The same things were measured in two ways. Each way mixes the same 4 hidden numbers, adds some noise and spreads widely along 2 directions of its own, which tell nothing about the thing.
Some things both ways: the first way, then the second way.
[  5 -28 -21 -11 -10  10  -5 -17   3 -15  13]
[ -7  -8   2  -4   0  17 -28  -5 -14  -7   9]

[ -2  17 -11  -2 -19  -3   0   4  -7 -18  -1]
[ -3  16 -16  -5 -20  16  14  22   3   5   2]

[-12 -14  21  -1  19  -8   4 -33  19  21  17]
[-10  16  25  14  41 -33  15 -27  -6  10 -19]

[-12   8   0 -10   3  -7  21 -25   2   9  18]
[-25  40  -7  -2  22  -2  -3 -15 -10  26  -7]

[-2  4 12  8  3  1 -7 12  5 -3 -6]
[ -2 -11   4  18  -4  -7  12   0  20   8 -12]

[10 -8 -4  0 13 16  8  2 -3 -3 -3]
[ -4   5  14   8   8  -7   7   4  -9 -10  -2]

[ 15  -8  -1  13   5  12 -17  18   0 -14 -17]
[  2 -16 -18  14 -14   2  -4  16  17   0  -9]

[ -2 -15  -3  -3  -5  13   0  -6  10  -5   6]
[ -5  -8  23   4   1   1  -2   5  -6 -11   9]

[-15   4  16   1  -2   6  11 -15  19  10   5]
[-14  17  24  11  13 -13  17   3   0   3  -2]

[  1   4   2   0   8 -14  -1  -4  -6  -3   6]
[ -3  17 -19   3  14  -7   4  -7  -1  18 -16]

[ -5 -19  30  10  26  18   6 -17  28  23  -2]
[-20   6  28  27  29 -33   2 -15   5   7 -16]

[  6 -18   1  -3  20   6  10 -23   7   5   6]
[ -1  -5  26   6  24 -13  12 -21  -9  -4  -8]

[-11   6   3  -7   2  -5  16 -27   7   6  10]
[-18  35  -4  -1  15  -7   2  -6  -9  21  -6]

[  5   9   7   9  15  16  11  20  -3   1 -13]
[ -3   8  17  13   2 -18  22  12  -1  -8  -4]

[  7 -21 -23  -9 -11  22   2   0  -1 -17   8]
[-14  -5   6  -5  -3  19 -29   9 -14 -12  17]

Other things, the second way, with their names:
<182>: [-7  7 -7  3 10 -1 -4 -6 -1  8 -9]
<77>: [ -8  12  16   2  14  -5   3  -7 -12  -2   0]
<308>: [ 10  -4   0  18  22 -24  37 -27  14  16 -35]
<54>: [ -4   7  -9   7   6  -8   3  -2   7  12 -15]
<394>: [ -6  16  -5   2   5  -9  24   1   3   9 -10]
<97>: [  2 -23  13  15  -7  -3  -6  13   9 -16   1]
<188>: [  4  -9 -30   4 -27  14   3  26  18   8  -5]
<203>: [-15  33 -22  -5  -3   4  -4  14  -3  17  -2]
<340>: [-11  11  -4  16  18 -15   1 -15  12  23 -21]
<211>: [ -1   7  10   2  12 -13  19   1 -10  -8  -7]
<321>: [-15  12  -4  16 -14  -9   5  29  13   3  -2]
<280>: [-21  27 -19   1 -10   4   1  18   7  20  -2]
<198>: [ -7   6   3   2  10  -5  -5  -4 -10  -2  -2]
<160>: [-17   6   4   0   6   5 -21   1 -10   0   3]
<304>: [-11  13   2   9  -8  -1   5  23   8   1   3]
<233>: [-14   3  20   7   6  -4 -25  11 -16 -13   8]
<207>: [ -6  14 -24  -7   1   7 -10   5 -10   8  -6]
<84>: [  1  -7  20   7  18 -15  14 -18  -9  -7  -7]
<183>: [ -6  10 -20   7  -6   0   3   9  13  16 -14]
<148>: [ -7   5 -24  10  -7  -2   1   8  16  18 -15]
<192>: [-17  20  12   6  38 -24 -19 -13 -22  -1 -10]
<138>: [-17  19 -16  -2  -2   9  -8   5   4  18  -4]
<70>: [  3  -4 -14   5  -9   6   2  12   7   1  -5]
<68>: [-5  7  8  4 -2  0 14  6  0  1  0]
<20>: [ -7  12 -11  -6 -27  19   8  30   4   0   9]
<259>: [ -3  -1  31   7  27 -19   8 -18 -14 -13  -7]
<373>: [  0   7  -7   1 -11   0  23  15   3   1  -4]
<7>: [-11  11  30  20  22 -31  20  -7   7   3 -10]
<398>: [ -1  10 -13  -5 -14  14   4  15  -5  -1   6]
<320>: [-10   7   9  13  -9  -4   5  15  11   2  -1]
<49>: [ 1 -9  9 11  0 -7 11 -1  7 -4 -6]

Some of these things the first way, each followed by its name:
[ 2  2  7  6  9 -3 -3  5  0 -2 -1] : <54>
[  0 -11  -2  -2   2   1   0  -2   2  -4   8] : <198>
[-12   6  27   8  13   5  10   4  13  17   0] : <7>
[  3  -6 -10  -5  -5  -9  -7  -5  -5 -14   8] : <207>
[  5 -12   7  11  -3  16 -14  21   7 -11  -9] : <97>
[-7  3 15  5 12 -5  4 -5  6  8  2] : <340>
[ -7  22  -1   0 -10   8  15   5   1  -4  -2] : <280>
[-2 -1  6  6  0 -2 -7 14  0 -7  1] : <49>
[  3   1  -4   2  -7  -4 -12  11  -5 -16  -2] : <70>
[ -7   8  -4  -5 -10   0   9  -9   2  -5   7] : <138>
[ -1  13  -2   4  -8  -3  -2   7  -4 -10  -2] : <373>
[ -7  -9   0  -6  -3  -1   4 -13   8   0  14] : <77>
[ -1  22  12  14   4  21   8  39  -2  -1 -18] : <321>
[ -1 -14  -7  -4  -3  12   4  -7   4  -5   8] : <160>
[ -4 -21  10  -1  18   4   3  -5   7  10  13] : <192>
